The first 5 rows are patterns. Each new row is the sum of 2 different patterns, raised or lowered, with some noise. Before adding, each is slid sideways (what falls off one end comes back at the other) and multiplied by a number that may be negative. Names go in the order of the patterns.
Some rows, each with the names of its patterns after it:
[  7.1  -2.4  13.0  -6.1 -15.9  16.9   5.7  10.8   7.6 -11.4  -7.8   1.5
  17.7  15.3  -9.0  17.6   3.7   4.9   6.2 -19.2  -0.1   8.8   0.4   5.8
 -20.0 -18.3 -17.3   2.0   7.6   5.7 -17.9  16.6]
(2)
[ 10.6   6.9   0.4   0.2   7.2  15.7  -6.7 -18.2  -5.8  12.6   1.9   9.9
  19.8  14.2 -16.1   1.2  -8.3 -19.5   3.1   6.9   9.0  -9.7 -12.9 -15.2
   1.1 -19.2  13.2 -14.6 -18.5   4.1  16.5  10.0]
(4)
[-17.6   5.8   8.1   9.3  -3.7 -11.9 -18.7 -10.1  -9.7 -19.3  -6.5   9.9
 -19.7   0.8  13.6  -4.6   0.8  16.9  -3.5   2.9  14.8   4.5 -15.5  10.9
   1.4   1.3  -9.8   5.7  12.4   7.4  14.6  -1.0]
(1)
[-14.1 -10.2   3.6  19.1  16.8   1.3 -15.2   5.6  15.0 -19.1  -5.0  19.2
  19.0  19.8  -5.3  11.4 -10.8  -3.0   5.7 -17.4 -14.5   9.4   5.6  -9.5
  18.7   3.2   8.6   8.8  19.6  11.6 -13.3  16.9]
(3)
[ 18.3   8.0  14.8  -0.7 -20.0   1.6   0.3  15.4 -15.9   9.3   5.5  12.2
  10.8  -8.5   4.4  -8.7  17.7 -18.1  16.6  11.4  13.2   2.2   3.7  -6.2
   2.5 -19.6  13.3  -8.0  18.4 -10.3 -12.4  -8.1]
(0)

New rows. What belongs after each?
[ 17.2  11.9  10.8   6.1  21.1  27.9   9.7  17.9  -4.8  19.9  17.2 -16.3
  -4.6  25.1   2.7  27.4  23.0 -21.8   5.3  -1.1  15.5   6.2  22.7  11.7
   3.6   4.7  11.4  -4.9  -2.1  19.5 -12.0  39.9]
(2) (0)
[  1.0   1.7 -15.8 -14.7 -12.0   2.0  -3.2  -5.7 -15.4   0.4  13.0 -12.2
   0.3 -10.1   1.8 -18.6 -16.9 -18.6 -16.9 -12.2  10.9 -15.5  22.1  -5.4
   1.4 -29.9  -4.4   6.5  12.4 -20.7 -18.3  -3.4]
(3) (0)
[ -5.8  17.0   8.7   3.6 -11.5  -8.2  11.7  21.8 -21.8   7.7   1.1  24.9
  28.8 -13.3  -8.6 -22.0 -16.4  -6.2 -18.5 -16.7  -2.9 -12.2  -6.4  27.7
   4.1  -8.8   1.5   2.6 -12.2 -28.0  24.5 -16.2]
(4) (3)
[  0.7 -14.3 -29.8  -7.8 -29.8  -8.8   3.3 -12.3   5.2 -18.6  -3.1 -13.2
 -16.4  -1.7  -3.7  10.7 -12.2  -7.8 -23.4  16.9 -29.9 -19.6 -14.7 -18.2
  -5.8   7.8 -21.7   1.8 -24.0  -6.5 -12.6   3.5]
(2) (0)
[ -1.8  12.5 -30.0 -18.4 -12.9  -8.3  -6.0   8.9 -20.1   4.6  22.6 -26.3
 -16.8   0.7  16.8  20.6   0.9   1.9   0.2 -21.4  10.8  -5.6 -22.5 -14.1
 -12.2 -24.4   1.2  -4.7  -0.1  -5.4  -5.7   8.1]
(4) (3)
[  8.7  21.4  13.3   1.0   1.5  15.6  22.5  -0.5  17.2  -3.6  -2.3   6.0
   0.8  16.9  11.2  17.3  22.5  -9.5   6.7  16.4  11.8  20.3  11.5   2.9
  -3.5  -7.4 -15.6  15.6   5.0 -17.6  10.5  11.0]
(2) (1)
[  4.2 -16.3  -9.7  -3.6  -3.7  -5.8   0.5  -6.9  13.1  11.5  10.3  16.5
 -16.2 -12.4   6.5  -7.3  10.3   9.0  -3.5 -11.5  -7.2   4.0  11.1 -19.4
  21.1  -7.6  -8.3   6.0  -4.0   5.6  12.8   4.3]
(2) (4)
[ 38.6   0.2  15.6  13.3  25.4  28.2  28.4  -4.2  28.6  -4.5  28.3  10.6
  10.5  -0.3   6.6   1.6  34.5   0.3   7.4  -4.8  -6.8  19.8  16.1   9.3
  10.8  26.5  13.5  35.0  15.3 -12.8  31.1   7.2]
(2) (0)
[ 12.3  12.4  22.5 -21.2  14.2   3.8  -2.2  -6.6  18.8  -2.4  11.3   3.2
  10.2  -9.2  10.1   4.1   4.9   8.8  16.5  25.3   3.5  14.9   3.2   0.1
 -10.8   6.8 -17.7   4.8   6.9  12.8   7.1 -15.2]
(4) (0)
[ 27.3  15.4  22.7  18.9  10.6  10.7   3.4  32.2  13.6  37.5   6.8  -4.7
  10.8  34.1  26.2  23.3   7.1 -12.3   9.7   9.4  14.8  -2.3  27.7   6.6
  24.6  30.9   6.2  17.9  18.4  27.0   2.4  36.5]
(1) (0)
[  3.2  15.8  -1.5  14.1 -13.8  -9.0  26.9  11.2  22.8   4.9 -24.3  -2.8
   7.8  24.4  12.8 -17.2   1.5  -6.2  -3.8  -9.5 -22.5   7.9  -6.4   2.0
  17.3 -22.4 -16.0  -2.5  -0.9  10.2  17.7 -13.1]
(2) (1)
[  7.3   0.0  -6.4 -22.3   6.1   0.3  13.4 -21.7   9.9 -20.1 -30.3 -23.3
  27.3   3.6  19.0  16.5 -21.9  -7.2  -9.1  20.4  -2.2  19.2   2.5  27.2
  -6.9   4.3  19.5 -12.4  -4.6 -26.7   1.2  -0.8]
(4) (0)
[-20.3 -18.3 -26.4 -52.1 -21.9  -4.4 -58.7 -37.4 -17.2 -14.7  -3.2 -28.6
 -19.1 -50.9 -42.2 -19.0 -57.1 -45.5 -23.9 -27.4 -25.5 -11.0 -31.9 -21.6
 -25.5   2.3  -7.0 -31.9 -14.2 -47.5 -41.8 -14.2]
(2) (3)
[ -8.3 -15.9  24.4  -9.3   3.7  26.4  -4.8  -7.8  31.2   5.8  13.9  22.9
  -0.6 -16.2  14.4  19.3  16.8 -12.2  22.6  17.6  14.0  22.0 -13.4 -11.1
  15.7  11.6  16.2 -14.7 -20.9 -25.3  -3.9   1.3]
(2) (1)
[ -0.9   7.8 -10.5   2.4  15.7  15.0  -6.7   6.3  -8.9  -8.1  19.8   6.3
   8.1 -11.1   5.2 -16.5  -8.7 -12.5 -17.7   3.0   6.3  -3.8  -9.4  24.0
 -12.7  -4.1   3.7  -1.5   2.1  15.0   3.5   4.7]
(1) (0)
[-14.5 -31.0 -29.6 -51.7 -23.3 -37.9 -26.1 -36.2 -24.9 -45.0  -9.9  -8.7
 -17.1 -23.3 -25.1 -25.8 -21.7  -1.2 -32.1 -30.0 -12.1 -15.4 -15.1 -39.4
 -16.4 -22.0  -5.4 -26.0 -12.5 -30.2 -10.4 -17.2]
(1) (0)
[-17.6   2.7  27.2   4.1   2.5  -5.7 -22.2  -1.8   0.6  11.9 -18.0  -2.0
   8.3  21.1  13.0 -15.7   3.3 -13.4   2.5 -23.7  23.6   9.6  15.8  15.0
   1.1  -8.7  -2.2 -10.1  19.8   2.4  14.2   4.3]
(4) (0)
[38.9 14.6 44.6 31.5 19.6 36.6 14.0 17.9 31.6 42.2 24.4 15.1 16.2 26.1
 27.1 24.7 27.5  5.2 41.4 46.4 23.2 30.9 18.6 22.4 49.4 46.9 44.7 41.4
 35.4 30.4 22.2 56.6]
(2) (1)
[ -9.5   9.6  -3.0   6.6   4.2 -11.9  18.4  -1.3  -5.0 -14.8 -28.6  -2.5
 -11.2   0.6 -12.2   7.4  19.8   5.8  -2.7  13.1   2.5   7.8  29.1   6.2
  -9.5  -5.4   7.7  29.8 -15.1 -19.1   6.3  -2.0]
(2) (3)
[  0.7  -2.3 -19.2  -7.0 -20.2   6.7 -35.1  26.3 -30.3 -28.9  -8.3  12.2
   5.2  13.3   2.7  13.9 -10.9  12.3  -1.2   0.2  -8.6  -0.4  -4.9  -5.4
  -4.1  16.7  27.7 -18.1   0.3 -22.2  -8.1  -6.3]
(4) (0)
[-15.1  21.9  11.6  21.3   2.4   3.0 -14.8 -23.8  -5.2  30.9   0.5   2.1
  37.4   7.5 -13.1 -14.4   1.5  21.9  12.2  13.4  24.3  -9.0  32.3  33.0
  -3.3 -11.8   4.1 -14.9  -0.8   0.3   0.1 -14.2]
(4) (3)
[-10.5 -14.3  13.6  30.6  32.5  25.1  23.3  25.7  14.4   4.9  39.2   3.1
 -19.1   7.7  16.0  -5.7  19.2  20.1   6.4  -9.0  23.3  -8.2  -6.9   9.1
  22.5  10.7  -9.2  -8.0 -16.5  10.4   9.5  12.3]
(4) (1)
[  2.0  17.2   3.9  -5.2   0.6   0.4  21.1   6.9  -0.4  -5.2   1.9  -2.7
  16.2   1.1   2.5  -9.6  -8.1  -1.5  -1.9  -9.0  -0.8  -3.1 -11.3  -0.8
  -4.3  -0.7 -22.9  -2.5  -3.2 -21.5  -1.0   5.5]
(2) (4)
